All groups share one centre, and each spreads out both ways along 12 directions, with some noise.
Some rows, each with its group after it:
[  5  27   1  11  20 -22   8   2  23   5  -2  -2  -2   2  -4   3 -23  -7
  -3  -9] => fefeg
[ -5  10   2   8 -11 -28  27  10   7  -2  14 -14  25 -15  18   3 -24  21
  -5  15] => Kodu
[  5  -7  28 -15   3  21 -26 -10  16   2  -6  15 -17   2  -3  -5 -10  33
  25  -8] => zos
[  3   3 -11  -9   7  14  -4  12 -14  -5  25 -22   4  -4 -27   7  30 -12
   3   9] => fefeg
[  1  -3 -11   9   9  11 -15   0   7   4 -10  18   7  14 -13  14 -15   3
   2  12] => bebo
[ -3   3  -1   1 -10 -11  23 -29   3   4 -18  -8   3 -30   0  -8   9 -15
  -7   1] => Kodu
[-20  18  12   5  15  22 -10 -28   4   2  35   3 -28   7   9 -10  19 -21
   6  10] => Kodu
[ 15  11  11  -9   7  -3  11   0  17  11  28 -11 -29   7  16 -28  -6  -7
  -3 -29] => nono
[  4   8  -8  12  14 -15   6  -6   2  -8  -8  -8   2   2 -14  -3 -12 -18
  -9  -7] => Kodu
[ -4  14   6  19  16 -10   4  -5  30  10  15  20   3  18  11  -2 -15  11
  11  -2] => nono
[  7  28 -23  16  18  20 -19 -14  -6   7   4  -6   5  13 -22  23   5 -21
 -19   7] => nono
[  8   0  -1 -14   5   1   6   3  17   1  35 -18 -24   5 -18 -16 -10 -15
  16 -10] => bebo
[-17   4 -11   1   4 -10   7  34  16  21  -9  18  -2  20  21  25  34   2
  14 -24] => bebo
[ 19  16   6   4  13  -6  -6   3 -27 -14 -28 -24  17   2 -26  -4  21 -24
 -26 -13] => zos
[-10  -5  31 -17 -16  -9  12   9  26   9  -1   1 -22   5  -3  -4 -11   2
  33  -2] => bebo
[-10  15  22   0  28   0   1   9   7   5  26   0 -22  24   2 -19   0 -27
 -10   7] => nono
[-28  30   6  15   3   0  19 -19  11   0  35 -27  21  -2  -3  27   4  12
   5  25] => bebo
[-13   2 -10  13  -3 -28   7   5  19  -4 -10  -2 -26  12   2  11 -53 -21
  11 -12] => Kodu
[-22   2 -10  13   1 -11  -3 -28   6  -2   0  22 -25 -23  49  -5 -16  11
   2  -4] => zos
[ 11  -3 -13  17  -5 -10  -6  23  -3  -8   2  11  16  24 -12   6  -2 -16
  17   4] => zos
[-34  10 -13  -4  22  13   8   2  20  14  19  -2  -3   6  -8  34  21   3
   8   5] => nono
[-22   3   8 -23  -8   7   4  -2   0   7 -24 -26 -20 -14 -26  23   5 -18
   2  -2] => bebo
[ 10   4 -13  -4  -5  -5   6  26 -19   7   8  -8   3  -1   9  -2  23 -15
 -20   0] => nono
[ -4  22   7 -20  22  12 -26 -12  25   4  -8   6 -15 -28 -26  25 -33  23
   9  25] => fefeg
[ 23  22 -22  19  12 -18 -18  -9 -11 -14  -6  -1  11 -19  -5   2 -19  -7
 -17  10] => bebo
[-12 -12 -30 -21  17  -1  13  21 -11   7   8  -9  -8 -16  11   9  31   5
 -18 -23] => bebo
[-31  -9 -22   4  25  18  -8 -22 -29 -13  21 -14 -17  -9  13  -2  14 -16
 -27   9] => zos
[  5  -6 -13  -2 -13  -1  15  36 -17   9  33 -10  15  21  12  -4  15  -5
 -16   1] => zos
[ 16  -3 -26  14   1  -1 -24  26 -25 -15 -10  -8   9  26  -1  20 -22   4
 -14 -19] => fefeg
[ -8  25  35 -20 -18   3   4  -4  12  20 -12  -8 -19  -9  23   2  36  10
   9 -23] => bebo
[-12  -8 -17  -9   7 -23  13  39  19   2  24  18   8 -16 -16   9   7  -7
  26  27] => nono
[ 17 -27 -19   4 -30 -11  19  18   2  10   1  15  10   9  18 -11  13   2
  13 -23] => nono
[  3  -5  15  -9  22  14  -7  -4  -8  -5  14 -19 -30  25  -2 -25 -11 -14
 -19 -26] => bebo
[ -4  -7   2   7  -6  21  -9 -34 -11  -3  12  11  -3  -8  24 -11  14  13
  -1   7] => zos
[ -4  17  -3 -12   3 -18  10  32   8  11  23  -2  -7 -15  20   2  15   7
  -3  -2] => Kodu
[ -6  21 -10  18  -7  -1  12 -20  20  17  -4  11  23  -8  13  23   4  22
  -1  11] => nono
[-29 -12 -12  -4   1  22  18 -18  -9   1  28 -16  23 -15   1  18   8  31
 -15  27] => Kodu
[-60  -5   4  -9  12 -16   9  21  10  -5  11   1 -19  -6  15  25  -7   1
  17  23] => zos
[ 14   8   0   8 -14  -3 -27  14 -22 -19   4  -5   7   1  23   8   6  26
  12 -16] => fefeg
[ -8  24  -2   6   4   5   5  15  -8  10  29  -8  17   6  17   8  24  -1
 -19  15] => nono
[-11  -2  22 -12   9  20  -3   7  25  16  33   9 -20  28  10   1  12  21
  28 -17] => bebo
[-14  -2 -20   5   9  12  18   6 -16  11  32 -10  23   4  13   3  23   1
 -37  16] => zos
[  7  31  -1  18  13 -36  -2  -3  29 -10 -16  -5  10 -17 -19  22 -33   7
  22   1] => fefeg
[  1   4  31 -22  -2  14 -15  17   0   1  23 -10 -33  15   0 -11  18 -13
  18 -12] => nono
[ -4 -10 -15 -16  19  -1  -9  20 -23  -3 -40  -7  15 -15  -2  22  20  28
 -26 -24] => Kodu
[  4  16 -14 -11   7 -11  20   1  30  21  -6  -7   3 -21 -20  17 -16   6
  -2   0] => fefeg
[-8 15  6 19  2 -8 31 -8 25 14 19  2 19 24  0  1  7 -6  7  4] => Kodu
[  8 -14 -24  10 -17  -4 -17  16  -2  -8   1  13   0  11  11  18 -35  19
  16  -8] => Kodu
[ 12   1 -25  13 -31 -10  24  -8  20  12  -1   3  18  -3 -16  12   3 -16
  25   3] => nono
[ -7  17  16  26 -11 -16  -2  -6  -4 -13   7  -1  14   5  36   0  27  17
  19 -15] => fefeg
[-29  -7  -4  -8  32  12   6  15  13  13   6  10  16  13 -17  29   0  19
 -10  27] => zos
[ 24   8 -18  15   2  10 -14  -5   4  -4  28   5   6  16 -15   1 -19  -4
   7  12] => bebo
[ -7 -12 -24  -3   6 -15  25  29   2  13  11  15  -9  10  14 -11   9 -31
 -15  -6] => fefeg
[ 10  18 -34 -14   3  20  -3  10  14  25  23   1 -14  -7  -3  25  47   0
  17 -25] => bebo
[ 20  19 -19  23   2 -24   1  14  22  -1  21  13  -6  22 -10  -6 -17 -45
  19   2] => Kodu
[-27   5 -14  -8  24  25  -7 -16  -1  -1  37 -17 -24  -2   8  15  13   7
  -2 -10] => zos
[  2  -5 -13  17  15   5 -19 -26   1  -7  -5  27  -9  -2  13  -8 -16  -1
  -3   2] => zos
[  7 -14 -31   9   9 -24   3  35  -3  -7   3  15  -2   8   2  -2 -29 -21
 -10   3] => fefeg
[ 28   5 -27  -5  17   4 -15  22  -3  -2  21  -5   7   8  -1   6  13  20
   1 -32] => fefeg
[-45   5  15  -3   3   6  21  -6  -9   4  11 -19  14   4  18  17  15  13
 -22  18] => Kodu
[ 31  -2  -9  16 -23  13 -21 -24  -9  -4  10  19  -5   4  33 -20  -7  15
   2 -17] => zos
[ -9   4  -3  26   0  -2  21 -24  14  -2   9 -23   5  35 -14   3  -2 -26
  11 -20] => nono
[ 27  19 -29   6  -7  14  -9  32  -7  14  35 -15  10  39  -7  21   1  -3
  -8 -18] => fefeg
[ 17  18  -3  -1  -2 -11   2  14  14  12  11   3  -8  -2   9  -4   4  -1
   9 -13] => nono
[  8  14  -5  -4   2 -42  -3  39  10  -3 -23   8 -15 -17  15   7 -22  -4
   9 -19] => Kodu
[  6   3   8  -5   3 -25  -4  33   4 -11  -9  -7 -10   3 -24  -2  11 -31
  25 -11] => zos
[-20   1 -13 -20  30   0 -22  23  11  10 -20  31 -33 -14   9  18   5  -3
  -1  -1] => fefeg
[ -3  -3 -16 -27   5  12 -16  12   9  11 -30   6 -13 -23 -20  36 -19  19
   1   0] => fefeg
[ 15   6 -27  18   0 -10 -11 -10  17   3 -19  31 -10  -5   1   8   6 -18
  23 -18] => Kodu
[ 11  12 -22  -5  -5 -21   3  19   7   3  -2   7   0 -33   7  10  20   1
  14  -7] => bebo

New rows, each followed by its group:
[ 15 -16 -40  11  10 -12   9  12  19   1  40  39  -7  -3  -7 -23  -5 -29
  18  20] => zos
[ 12  31   2   0   9  -4   3 -18  13   7   7 -27 -21  -4   1  -2  -6 -12
  -8 -31] => nono
[ 10  -2 -14   1 -17  -1   6  18 -10   3  39  -9  -4   9  28  -7   0   3
  -6 -11] => zos
[ -6   5   3  -7   4 -18  20  19 -11   4  -8 -11  -4  -9  -3 -13  38 -38
 -15  -5] => zos
[-11  -2 -16  -9   0 -13 -16  36  -4 -16   9  -4  -6  -9  -3  28   1   4
  29   0] => bebo
[ 30  13  26 -13   7  -7  -5   1  25   2  -3  -3   3 -11 -19 -14 -34  32
   9  -3] => zos
[ -3 -12 -20   2  36   9  -3  -4  -9 -16  32 -12  -2   4 -13 -10 -18  -2
 -15   7] => bebo
[ 34   6 -25  16  16  -5   6   1  24  15  18  28  17  10  -2 -15 -21   2
  -9   5] => zos
[-24   1   5 -18   5   6  15  11  16  12  10  -9 -22   3 -17  13  24 -18
  19  -5] => nono
[-19   0  -4   1  12 -22  -2  16  10  -4 -27  15   7 -12  16  23   6  24
   9 -13] => nono
[ -5  -2  -3   8  12 -22  22  10   8   7  12  11  -4   4  16 -23  -8 -22
 -14   1] => fefeg
[ 17  -3 -26 -10  -8 -31  25  15  38  21   5  35 -17 -34  11 -19  11 -18
  25 -14] => zos
[ -9   5  11   1  -1 -16  36 -16  22  15   7   3   3 -12  15 -17  12  -1
  -3   0] => fefeg
[-25  18  30  -4   7  -1  29   6   5  16  16 -10  22   6  17  -1  39  13
 -14   9] => Kodu
[ -9  12  11   5  23   2  -5   3  -1 -12  38 -25 -10  25   6  -5 -17   9
  -1 -12] => bebo
[  3  25 -18   6  -1  -2  12 -31  34  21   3   7   1 -22  24  20  13  29
  13 -29] => zos
[ 15 -10   6  25  -2  -5   6 -18  -4  -6   2   7   8  30  30 -30 -21   9
 -15 -23] => nono
[  4   7 -11  11 -12  -8 -17  15 -12  -5   5  -2  -4   9  35  11 -19  13
  -8 -11] => Kodu
[-16   5   7 -12  13   8  12  -2  -6   5  20 -20  -9  -4  18  -6   2  16
 -28  -3] => zos
[  9  24   2  20  -5  -1  -8  -8 -13  -1 -15  -9   5  22  14   4  31 -19
  -6 -34] => zos
[ -9  -4  35   1   3 -22   7  16  -4 -18  21 -22 -19  23  11 -31 -19 -10
  12 -12] => bebo
[  7   7  -2  24  -5 -11   8   2   6  -1  19   7  16  28  30  -3  16  15
  12 -30] => fefeg
[ 16   8  10   3  -5 -14  -6   3  18   5 -37  15   8 -11  -3   6 -13  19
  13 -11] => zos
[ 10   1 -18 -22   1  27  19 -12  17  26  44 -12 -10 -11  -5  -6  16  11
  -4 -10] => bebo
[ -3  -9   2  12 -33 -14  14 -20  11  -5 -25   0  19 -11   8  15  -2  24
  29 -10] => nono
[  0  -1 -24  12  14 -10   4  -6  16   0   3  26   8 -11  -1   4 -16   0
   4  19] => zos
[ 29  11  -1  21 -17 -11   9  -2  32  19   4  26  -4  24  11 -14  16 -20
  26 -26] => Kodu
[ 12  29 -12  20  17 -12 -23  11  -2 -14   1  -3  -3   7  -4  14  -9  -9
   2 -10] => bebo
[ 18  22   1 -13  -7  -3  -1   6   1  19  -9  -1  -9 -23  27  -5  14  12
 -20 -19] => nono
[-29   1 -26  -6  19 -28  12  15  34   5  -3  16 -30 -27   4  18  -5 -15
  26  -9] => zos
[ -7 -25  14  -5   6  -6  10   2   2   1 -21  33   3  -6  11 -24  22  -1
   3   3] => bebo
[ 10  23  21   8  -4 -22  -4  -2  18  -5 -19  -4   5  -4  -2   5  -8   6
  23 -11] => zos
[ -2  17  12  17   1 -18 -12 -12  19 -13 -18   7   6  -3   0  17 -36  16
  20   7] => fefeg
[ -7  22  15  11  -5  -5  -9   0 -14  -5 -15  -7  10  -4  25  13  20   6
  -5  -6] => bebo
[ 10  12   3  11  12 -13  -8 -11  20   1  11  17 -20   2  19 -20 -18  -2
   9 -12] => zos
[ 15   5  16  14 -26 -28  21 -17  -3  -7 -31  -5  22 -23  -6 -21   2 -17
   1   8] => Kodu
[-11  12  -3  12 -12  10  21 -17  -3   4  40 -23  23   5  -5   9  23  -4
   5  20] => bebo
[ 21  -6   3 -35  -2  14  -5  -1   9  23 -14  10 -36 -16   1 -18  16  -5
  -1 -28] => bebo
[ -5  -6  11  13  -1   8   6  -5  13  -2  27  11  27  23 -14   0   5   7
  21  30] => Kodu
[-28   3  25  -9  -3  16  20 -27  16  19  -6  -1  -5  -4  -9   6  20  -8
   2  12] => fefeg
[-24 -25  -4 -14  19   3  -9  -6  -1 -14 -18  12  -3 -27  -7   8 -19  26
   6  12] => nono
[ 17   0  -5  11 -15  11   9  14  -7   8  20   1  35  27   4   1  25  14
  -5  -3] => Kodu
[ -9  -3   6   5  21 -42  -2  27   7 -18 -18  19   1 -13  17  -9  -6   6
   9  -5] => bebo
[  8  14  12  17   8  -5  -8 -16   2  -7  -3  -3 -16  16   8 -14 -16 -13
  -2 -18] => Kodu
[ 24   7  16   9  10  -3  -1  17  20  10   6  18  16  28  -2 -15  23  10
  18 -18] => Kodu
[-12  18  -1  12   4  -6 -11  -4   5  -6 -13  -1   4   1 -15  24   1 -10
  11  14] => bebo
[ 17   8  -7 -16   6  25  14  -2  22  31  17 -15  -6  20 -33   7 -12  -2
 -12 -10] => fefeg
[-31 -36  21 -10  22  -2   5   3  17 -14  12   8 -25  12   0 -18 -18   9
  27  -7] => nono
[-21   5   6 -11  -1  15  -2   5   9  12  -4  -3 -12   9 -10  23  24  -1
  16  -5] => bebo
[ 13  14  -1   2  25 -14  -9  -7   5  -3  -6  -2 -14 -12  19 -14 -28  15
 -19 -26] => nono
[-11   9 -10  -2  48  -1  14   2  19   3  16  -3  20  -3 -23   8  11  14
  -9   3] => Kodu
[  2  -5 -26   3   0 -17  -2  40  -1   3   2  10   5  -1  25  16   4  18
   2 -19] => bebo
[  4   2 -22  15   5  -7   8  23  39  26   5  44  19  23  11  17 -16  21
  13   5] => zos
[  9  22 -35   4  35  -4 -23 -11 -13 -16  -4  -9   3 -34 -18  14   9 -11
 -20   0] => bebo
[ 12   6 -21  -9 -13  25   6  -3   4  19  45 -19  -6  10   0   9   3  10
  -1  -9] => bebo
[  4   1   8   6  -5 -17  -9  -2   6  -2  -8  20 -33  -5  32 -21  -4 -17
  12 -23] => zos
[ -1   4 -19  10  -1 -13  19   6   1   5  16   5  14  -8   9  -4  23 -19
  -5   7] => zos
[-29   4  -8 -16   9   4  -2   0  -2   2 -13 -13 -22 -15   3  26  34  -8
   9 -23] => zos
[ 11  16  -3   7   6   5   5  -2  23  15  -7  -6   4  23   0  19  26  14
  16 -49] => fefeg
[  3  -4  -1 -14  40  14 -16   4 -14   2  -7  -3 -36  14   7 -19  20 -11
 -29 -45] => bebo
[ 22   8  10  20  -4 -10 -12 -14  -9 -13  -6  10   5  -2  -5 -24   1 -23
   1  11] => bebo
[ -2  -8 -18   3  26   6 -25  10 -11 -17 -10   5  -4  10 -28  12 -37  -9
  -9  13] => fefeg
[  2   1 -10  -8   8  21  18 -13  10  14  28 -13  15   3 -26   2  12   5
  -7   8] => fefeg
[  5  12  -5  16  29 -17  -1   0  19 -12  -9  -9   4  19 -43  13 -33 -23
   7  -6] => fefeg
[-21 -10   3  -5 -10   3   8  -6 -13  -6   1 -16  10 -12   4  10  15  11
   1   8] => nono
[ 30   2 -50   2  13  -3   8  12  18  22  28  29  11 -11  12  -5  15  13
  -3 -13] => bebo
[ 21  40 -27  12  -1  15 -24 -20  -7  -1  17 -13   9 -18 -19  24  17  -9
  -1   9] => bebo
[  9  18 -16  20  10 -24   3  -3 -15 -22  30 -12  24 -28  21 -11   6  14
 -12   8] => bebo
[-10  11  -8  15  28  28 -13 -23 -11 -10  33  -7  13  17  -5   9  17   4
 -11  10] => bebo
